There are 9 hidden switches. A switch that is on adds its own fixed numbers to the row, and there is some noise. The rows also spread widely along 13 directions, which tell nothing about the answers.
Some rows, each with its switches (1 for on, 0 for off) after it:
[  4  19  -6  -4   9  -4 -34 -17   4 -20   2  12   7 -17  -2  -5 -15   1
 -12 -24   6  -6  16  15  -7  -4   1  -1   0 -11 -16]	0 1 1 0 0 1 0 0 0
[ -8   0  -3   6   5  11  -1  14 -12  -5   7  25  -5  11   5  19  -9  -4
  -7   3  11  32  20  22 -23   7 -11  17   7  14  10]	1 1 0 1 1 1 0 0 1
[-10   9   1  14   2   1  -9 -43  -8 -22   2  -1  10   5 -14   4 -12 -20
 -19 -23 -17   5  28 -41 -15  -2 -15   6   7  18  25]	0 0 0 0 1 0 0 0 0
[  1  -1  27  23 -12   0  -4   5  12 -13 -12   4   5   5 -11 -17  22  -4
  -6 -19 -26  15  -5  -6  -2  -1 -10 -12   3   4  -6]	0 1 1 0 1 0 0 0 1
[ 10 -15   2   5 -25  24  -4  49   5  13 -12   7  10  23  23   8  -2   4
  11  24   3  27 -14  -1   3   5 -20 -15  -1   7  10]	1 0 0 1 1 1 0 0 1
[ 14  13  15  10   3   1 -21 -38  13 -28  -7  -1   7 -22 -28 -14   6 -12
  -7 -37 -12 -15  20  -5  -9  -1  -2  -2   0  -2  -5]	0 1 0 0 1 0 1 0 1
[-17  -2 -12   9   0  -1   2 -23 -17  -4 -21  33   1 -29 -10  -3  -3  22
  -9 -36  -9  10  17  10 -35   7 -20   5  13  17  24]	1 1 0 0 0 1 0 1 1
[ -1   7  -3   5  -4  26  -9  -2  -6 -14   5  16  27  17   7  15   0 -12
 -20 -16  -9  19   2 -22  -1  -9   6  -4  21  -2  16]	0 1 0 1 0 0 0 1 1
[  5  -3   2   1  -2   6 -25   4   1   7   0   8  -5   0 -24  -2   5   4
   7 -17  -2   0  10   3  -5  -3  -4   0   0   5  -5]	1 1 0 1 1 1 0 1 0
[ 10  -1   0   6 -12  24  -7 -22  -8  -3 -16  19  26  -7 -10  -5  24   5
  -4 -41 -12   4 -11 -23  -9 -13  16   1  29  -1  14]	1 1 1 0 1 0 0 0 0
[ -5  -5  16   0  24  27  -7   8  -7  11  -5  -2 -21  -2 -16  16 -23  -8
  -1 -13   5  -5  14  -6  -8  14 -12 -18  -3  19   2]	1 0 0 1 1 1 0 0 0
[ 11   4  -3  14 -15  21   5   2  10 -17 -16  21  27   0  10   3  14   0
 -10 -18 -11  21 -10  -4 -15  -6  -5   1  14  -4  10]	1 1 0 0 1 1 0 1 1
[ -5   3   4  13  -9  10 -14  13   5  -7  -2   1  14  14  20  -1  -3  -6
  -9  -9 -10  24 -10 -25  -7 -22  -4 -15   1  -1   3]	1 1 0 0 1 0 0 1 0
[ 11  -2  -2  21  -6  24   4   6   7  -9  -1   5   9  17  -8   6   8 -13
   8   5  -1  22  -5  -3 -13   1   4   6  10  -5   6]	0 0 0 1 0 1 1 0 0
[  5  18   1  -3 -11   4   3  -1  11   6  -6   7  13  -1  -2  -5  17   5
 -17 -10  -6  16   3   1 -18  -5  11  14  18   6   6]	0 0 1 0 1 1 1 1 0
[ 14  26   3  14  13   5   5 -28   0 -19  -5   9  11 -17  -5  -7   2  -8
 -32 -10   6   2   6   7 -19  -8   4   6  16   0  -2]	0 1 0 0 1 1 1 1 1
[ -1   1   7  20   9   7 -25   5  -4 -18  -4   4 -18  -8 -14  -1 -11 -10
   3 -10  -9 -16  22  -1  -2  22 -32 -21  -5  12  -8]	0 1 1 0 1 1 1 0 0
[-14   9  10  -8   5  12   8  -4  20 -10 -12   9   0 -15   1   4 -12   1
 -17 -24  -7   6  18  -4 -26  11  -9   2   3  17  19]	0 1 0 1 1 1 1 0 0
[ 11   9  13  16   8   4  10 -18  -2 -24  -5  13  19   8   9 -14  11  -6
 -32 -13  -4  16 -11  -8 -10 -15   5  -1  16   1  -4]	1 1 0 1 1 0 0 0 0
[  1  -3  22  23   4   6  -8  -1 -16  -8  -3   4  12  12  -4 -13  17 -10
 -27 -16 -13  -2  -4 -25   1  -9  -7 -24  25  19  -1]	1 1 0 1 1 1 1 0 1
[-11   2   2 -11   6  19  -8  15 -18   6   6  22   0  14  11  19  -6  -3
 -23  -7  -4   5  32  -6  -7  18 -14   9  18  38  23]	1 1 1 0 0 1 0 1 0
[ 14  22  12   6   3  22  -5 -20   0  -9 -15  -3  16 -14  -5  -4  -4  -6
 -28 -16 -10 -14  -6 -17   6  -2  -7 -21  10  -3  -1]	0 1 1 0 1 0 0 1 1
[-11   6  -5  26   5 -23  -4 -20 -11 -21   6  24   6   4 -10 -18  17   2
 -20 -23 -11  25   7   8 -25 -11   4  11  22   0  -5]	0 1 0 1 0 1 1 0 0
[ -4   6   2   5   1   3  -3   1   0   0 -10  15   6  -7  10  -7   0   9
 -18 -21  -5  14  -5  -3 -16 -11  -4  -6  10   8   3]	1 1 0 0 1 1 0 1 0
[ -5  -5  -2  -8   0  16 -22 -11 -14  -2 -14  23  11 -18   1   2  -6  13
  -7 -43  -6  -6  14 -11 -10  -1  -5 -17  15  13  18]	1 1 0 0 0 0 0 1 1
[ -6  -5   3  -8 -14  -7  -6   1 -10   3   1  22  18  12  13  -6  10  11
 -17 -10  -5  25  14  -2 -11  -8  -1  12  19  19  20]	1 1 0 1 0 0 0 0 1
[ -4  -9  15  -8   0   0 -15  -1   0   9 -13  14  -5 -14  -8 -11   3  13
  -2 -33  -5  -4  14  -8 -11   0  -5  -5   7  28  12]	1 1 0 0 1 1 0 0 0
[  1   7   7  24  -1  12  23 -12   3 -20 -22   9  22   0   6  -7   2  -1
 -30 -14 -24  17 -16  -5 -14   3 -22 -18   9  -8   0]	1 0 0 1 0 0 0 0 1
[ -2   9   4  11   2   9  -4  -4   4 -14  -9  14  11  -8  -1  -1   0  -3
 -15 -20  -3  11   1   0 -15  -4  -1  -9  14  -2   1]	0 1 0 1 1 1 1 0 1

New rows, each followed by its switches (1 for on, 0 for off):
[  6  -4   3  11   1  20   5  -6  -2  -8  -9  10   3   8  -8   6  -1  -8
  -1  -7  -6  12   3 -14  -6   8  -7  -5   6   9  14]	0 0 0 1 1 0 0 0 0
[  1  -6 -13  12 -14  19   4   4  -3  -2 -13  21  20   9   6   3  14   6
   0 -13  -4  26  -8  -9 -23  -4   1   3  22   2  17]	1 0 0 1 1 1 1 0 0
[ 20  19   5  10   5   0 -16  -2   5 -28  13   9  14  22   3  -2   7 -22
 -23   4   3  12  10  11   2  -2   4   2   8 -12 -22]	0 0 0 1 1 0 1 0 1
[  9   6  -5  -4  -5   9  -9  -1  -2   2  -7  13   9   0   6  -4  -1   8
 -10  -7   2   8  -6  -4   1  -8   4  -9  10   0   6]	0 1 0 1 1 0 0 1 0
[  4   7   2  27  20  22  -1  -4 -27   3  -1   3  -6   1   1   6 -12 -11
 -15   3   9  10 -10 -12  -9 -12  -7 -16  11   8  -1]	1 1 0 0 1 1 0 1 0
[-10 -12  -9  30  -5 -18   3 -12 -23 -10 -12  31  -5   0 -16 -13  13  15
   6 -15  -8  37   1  16 -27   1 -12   1  10   2   2]	0 0 0 1 1 0 0 0 1
[ -2  16   1   2   7  15 -12   4   3  -4  -4  13   2  -5  -1   8  -6  -3
 -13 -21  -6  10   1  10 -13   1  -4  -2   7  -8 -10]	1 1 1 0 1 1 0 0 0
[  6   6  -7  13   1  11  -8  -5  -5 -17  -7  19   7  -9  11  -3  -5   1
  -2  -5  14  12   3   4 -15  -6  -3  -2   5   5   4]	0 1 1 0 1 1 0 1 0
[ -2  -2   5   9  -2  30 -26  10  -7 -16  -3   7  24  11  24  14 -11 -13
 -11 -28  -8   8  -4 -42   2 -18  -3 -34  11   1   9]	1 1 0 0 1 0 0 1 1
[ 14  18  -3  21   8  27   1 -22   3 -28  -6   8  26   5 -11   5  10 -14
 -17 -22  -2   9  -8  -8 -12 -11   7   2  14 -17 -11]	1 0 1 1 1 1 0 1 0
[  3   6   1 -19  -3  35  -6 -12  20  -9 -14  16  27 -11   0  14  -6   0
 -12 -47  -5   0   5 -18 -16  -3  11   2  15   0  21]	1 1 0 1 1 1 0 0 0
[  0  -3  15  22  13 -19 -22 -18 -18  -7  -1  -6  -9  -7 -17 -23 -10   1
  -7  -6   5  -3  11   5  -7 -12 -17 -19  -7   9 -19]	1 0 0 1 0 1 0 0 1
[ 10  -3   8  13   6   0  -4   8  -2  -3   0   7 -14   9  -3  -6  -1  -5
   3   9   4  20   5  16  -6   7  -6   1  -5   5  -9]	0 0 0 0 0 0 0 0 0
[  3  -4   7   0   2  10 -13   1  -4 -18 -16  17  17 -10  21 -13   0   9
 -12 -21  10  -8   2 -11  -4  -8  -6 -22   6  17   2]	1 1 1 1 1 1 0 1 0
[ -1 -19   2  19 -14  12 -10  39 -12  -5  11  24  -1  39  20  11  16 -10
  11   8  -4  42   5 -15  -3  -2  -1   4  12  22  16]	0 1 0 0 1 0 0 1 0
[  5   2   8   1   8   1 -24 -13  -4   0  -7  -2  -2 -22   0 -15 -13   7
  -6 -18  13 -10   5 -10  -8 -17  -2 -18  -4  14  -2]	1 1 0 0 1 1 0 1 0
[-21   3  -2  12  -8   1 -31   2  -6   2  -3 -10  12  -1  11 -10 -20   2
  -9 -12 -10   1  -4 -32  -3 -20 -13 -37   6  -2   4]	0 1 1 1 0 1 1 0 0
[  5  -3 -10  20  -9  15   8   6  16 -23 -20  13   9  -1   6   1  -5   1
   5  -2  -4  19  -2  -1 -17  11 -25  -9  -8   0  10]	0 0 0 1 1 1 0 1 0
[ 16   4 -22  10  10  20 -15 -26 -28 -17  -1  31  16 -11 -12  11  -6   0
  -6 -16  16   1   8  14 -12  -1   0   5  22  -9   4]	1 1 0 1 0 1 0 0 1
[ -3  -7 -12  -8 -11   0 -28   0 -15  -1  -4  25  18  -4  10   0  -3  16
  -4 -21   9   7  13 -13  -5 -12   1 -10  18  17  23]	0 1 0 1 1 1 0 1 1
[ 15  16  -6 -11  -4  16 -28  -1   6   4  10   2  11  12 -12  13  -8 -11
 -12  -1  -1  -1  10  -2   6  -2  -5   7   7  -9  -2]	1 1 0 1 1 1 0 0 0
[  9   0   5  14  17   6  -6 -15 -15 -33  -2  26  14   2  10  -6   5  -7
 -18 -16  17   5   8  -4  -8  -3  10  -4  18  13  -2]	0 0 1 1 1 1 0 0 0
[ 10  -6  24  24  23  -4 -10  -6   2 -22   1   8 -22  -6 -25 -14   6 -11
   3 -17  -1  -3  19  21 -11  11 -12   0 -11  15 -24]	1 1 0 0 0 1 0 0 0
[ 21  -7  -2  28  -9  19   1  -8   6 -19 -19  16  13  -8  -2  -9  14   0
  12 -13   1  14 -16  -1 -17  -8  -5   0   4  -6   2]	1 1 0 0 1 1 0 0 0
[  6   5   5  22   5  19   9  -6  -3 -14 -10  10   8   3 -13   3  11  -8
 -14 -11  -9   7   7   0 -17   8 -13  -1  13   9   4]	1 0 0 1 1 1 1 1 1
[ 15  21 -27   5  -6   3 -22 -18  -4 -15  -2  23  19  -4 -12   6  -8   1
 -14  -7  -1   7   5  24 -11  -1 -17  10   9 -26 -10]	1 1 0 1 1 1 0 0 1
[ -8  18   5  -5  15   8 -12 -10  -4  -2  10   1   1  -1  -1  11 -23 -11
 -26  -7  10  11  19  -3 -12 -11   1   2   4  11   7]	0 1 0 1 1 1 0 1 1
[  9 -10  10   1   2  -1 -20  -3 -11   1  -7  24   0 -10 -11 -12  15  11
  -2 -30   1  -3  12  10  -6   2   2  -2  16  18   1]	1 1 0 0 0 1 0 0 1
[ 12  -2 -12  20  -6   8 -20  -3  -1 -11 -10  18   5  -1 -18  -3  13   3
  10 -27  -8   9  -3  -4  -8  -1   0  -8   8  -8  -4]	0 0 0 0 1 1 0 1 0
[ -3  -7   7  19   0   9 -14   0  -6 -20 -17  14   4 -15   0 -11  -1   6
   4 -22   1   0   8   4 -16   3 -20 -22   3   7  -5]	1 1 1 1 1 1 1 0 1
[ 10  11   7  -1   1  19  -8 -26   1 -16  -7  -2  28  -3   8   1 -11  -9
 -19 -18   7   5  -2 -29  -4 -20  13 -12  12  -1  13]	0 0 0 1 1 0 0 0 1
[-24  14   5   4   6  18   1 -12  -3   4 -12  -3   6  -9  -7   3 -19   3
 -27 -28 -24   4  -4 -24 -11  -3 -11 -25   9  -1  12]	0 1 1 1 0 0 0 1 0
[ 10  13   2  18   5   3   4 -17  -8  -5   0   1  -7  -5 -18  -3   0  -9
 -12  10   3   4  20  11 -18   8 -12  12   6  14   6]	0 0 0 0 0 1 1 1 1
[  6  -4  14  21  -6  10  -9   1   8 -24   0  -2  12  14  15  -1  -5 -20
  -7   4  -3  10   8 -27  -7  -8 -21  -3  -5  17   8]	1 1 0 0 1 1 0 0 0
[ -9   2  19  -3  22  -5 -12 -15   3 -10  -7   6 -10 -20 -10 -14 -16   4
 -15 -33   0 -10  18   3 -10   2  -4 -16  -3  16  -4]	0 1 0 1 0 1 0 0 0
[-14  11 -14  -3 -11 -16 -22 -20 -15  19  -4   3   0 -10 -17  -9 -13  18
 -10  -6  -6   6  12   4 -17 -10 -21   3   3   1   7]	1 1 1 1 1 1 0 0 0
[ 13   2 -13   0 -29   1 -13   0   8   2 -18   3  19 -17  24 -12 -15  16
   2  15  15  12  -6  -5  -9 -17 -18 -10  -6   3  20]	0 1 0 0 1 1 0 1 1
[-16 -12  16   9   5   5  -9  15  -6  -3  -4  14 -10   8  11   2  -5  -1
  -3 -20  -9  21  10 -13 -15  -1 -13 -11   1  23   9]	1 1 0 0 1 0 0 0 0
[  1  -9 -12   1  -1   7 -28   0 -18   1 -15  36   7 -11  -2  -4   6  19
  -3 -45  -6  -3   1  -6  -5   1  -2 -19  25  10   8]	1 1 0 0 1 1 0 0 0
[  1 -13 -15  -5  -5  27 -11  10 -10   7 -16  36  11  -5 -11   9  13  20
   7 -38  -7   3   0   3  -9   9   5  -6  24   6  18]	1 1 0 1 0 1 0 1 0
[ 14   3   3   4   5   4 -14 -10   1 -13  -7   4  -5  -7  -6  -7 -12  -2
   0  -5   5  -7  13   2  -3   9 -11 -15  -4   4  -5]	0 0 0 1 1 0 1 0 0
[  5   2  21  10  13   5  -6 -10   4 -19  -9  -2  -2 -13   3  -7 -17 -10
 -11  -8   8  -3  15  -3 -10   3 -12 -14  -9  19   0]	0 0 0 0 0 1 0 0 1
[ -1   6  10   8  14  29  -6  -2 -10   1   1   5   5  -2  -5  12  -6 -10
 -11 -15  12  10  -1 -11 -13 -13  16  -9  22   5   8]	0 1 0 1 1 1 1 0 1
[  0   8   2   4   1  -7 -14  -8   1 -12   7  23   5  14 -22  -2  16  -6
 -22 -27 -20   7  17   1  -3   6  -3  12  18   7   0]	0 1 0 1 1 1 0 0 0
[ 10  -4  -1   7  -8  17 -27  22   0   8   3   3  -3  19 -18   7   6  -8
   7  -7 -15   1   7  -5   8   7 -13  -8   3   3  -7]	1 0 0 0 0 1 0 1 0
[  9   8   4  -6  15  33   0  -3 -14   5  10  -4  -3   5  10  22 -28 -20
 -18  23  19  -5  24 -18  -3  10 -11   4   6  34  29]	0 1 0 0 0 1 0 1 0
[  3  -2  -4  21  -5  27   7  10   9 -30 -14  27  25   8  24   4  12  -4
  -7 -27 -14  30 -18 -10 -15  -6   0  -9  12  -9   4]	1 1 0 0 0 0 0 1 0
[ -2  22   1 -14 -11  -6 -18  -1  26  -9   0   1  14 -11  14  -8  -6   5
 -15  -9   2   5  17   6 -16 -10   1   9  -3   1   1]	0 1 1 0 0 1 1 1 0
[  1   4   9  10  -9  16  -8   7   6 -12  -6   2  21   2  10  -7   6  -2
 -11  -6  -2   7   2  -6  -9  -8  -8  -9   6   5   0]	1 1 1 1 0 1 1 1 1
[  0 -13  -6  18 -27  42  -8   8   9 -22 -22  16  44  10   4  13  14  -1
   9 -37 -24  12  -6 -34  -8   0 -10 -18  15  -4  20]	1 0 1 1 0 1 0 1 1
[ 13  -6 -12  18  -5  -1 -16   9 -21   3 -11  24  -3   0  -6 -12  15  14
   5  -3   3   7  -6  11   0   3  -6 -14  13   5  -7]	0 0 1 0 1 1 0 1 0
[ 18  -5  -2  19   8  24 -13   4 -11 -14   4  19   2  18 -20   8  11 -15
  -9  -6 -11 -10  10  -6  14  20 -12 -10  17   9  -1]	0 1 0 1 0 1 0 1 0
[-11  -5   9 -20  20  14 -23 -12  -8 -10   1  17  -3  -5  -5  14 -19  -2
  -4 -45   9  -1  34 -18 -12   5  12  -5   9  25  17]	0 0 0 1 1 0 0 0 0
[  7   9   7  17  26  -7 -14 -29 -14 -10  -1   8 -14  -7 -40 -12   1  -5
 -16 -26  -8 -12  11   6  -3   6  -4 -10   9   2 -19]	0 0 0 1 1 1 0 0 0
[  4   6  -5   9  -8  16  -2  10   4   2  -8  13   8   6  -1   2   5   2
 -15  -8 -21  10  -2  -2  -6   7 -19  -4   9   3   6]	1 1 0 0 0 1 0 1 0
[  2   6   6  11 -10  19  11   8  -3 -10  -8  18  15   7  17   3  15  -4
 -17  -3  -4  23   0  -5 -15   1   1   3  20  13  18]	0 1 1 0 1 0 1 1 1
[  6   9  -6   8  -3  -2 -12 -11  -4 -12 -16  36  16 -15  -4 -13  25  15
 -15 -47 -15  14  -9  17 -19  -7  11  -6  27 -17 -11]	1 1 0 0 1 0 1 0 1
[ -7  16  -1  12  11   9  -2  -3  -4  -3  -2   5  -1  -7   1   1 -10  -5
 -25 -10 -11   4   5  -5 -14   2 -10 -11  11   6   3]	0 1 0 0 0 1 1 1 0
[  5  12  -1  -1   0  -2 -27  -6   4  17 -12 -12  -4 -22  -8 -16 -13  11
  -3 -15   3 -10  -6  -8  -5 -16   0 -28   0  -3  -8]	0 0 0 0 1 1 1 1 0
[ -8   1  12   7   2  14  -6  18   3  -8  -4  14  -3   3   7   9  -5  -6
 -10 -18 -11  21   7  -5  -8   4  -8 -12   3  10   7]	0 1 0 0 1 0 0 1 1
[ -2 -17   4  15   2  17 -19  23 -15   2  -4  14 -11   6   2   4   2  -3
   6 -11  -2  -1  11 -21  -1  10 -13 -25  12  30  15]	0 1 0 0 1 1 1 1 0
[ -5  -2  -6  12 -18  31   1  12  18 -29 -23  24  30   6  18  10   5   1
  -2 -32 -26  21 -12 -14 -13   8 -19 -16   6 -14   9]	1 1 1 1 1 0 0 0 0
[  7  -4  14  20   0  32  -1   1  -1 -17 -10  14   3  -2 -13   8  13 -11
   8 -22  -3  12   4  -6  -9   5   2  -5   8   6   5]	0 1 1 0 1 0 0 1 1
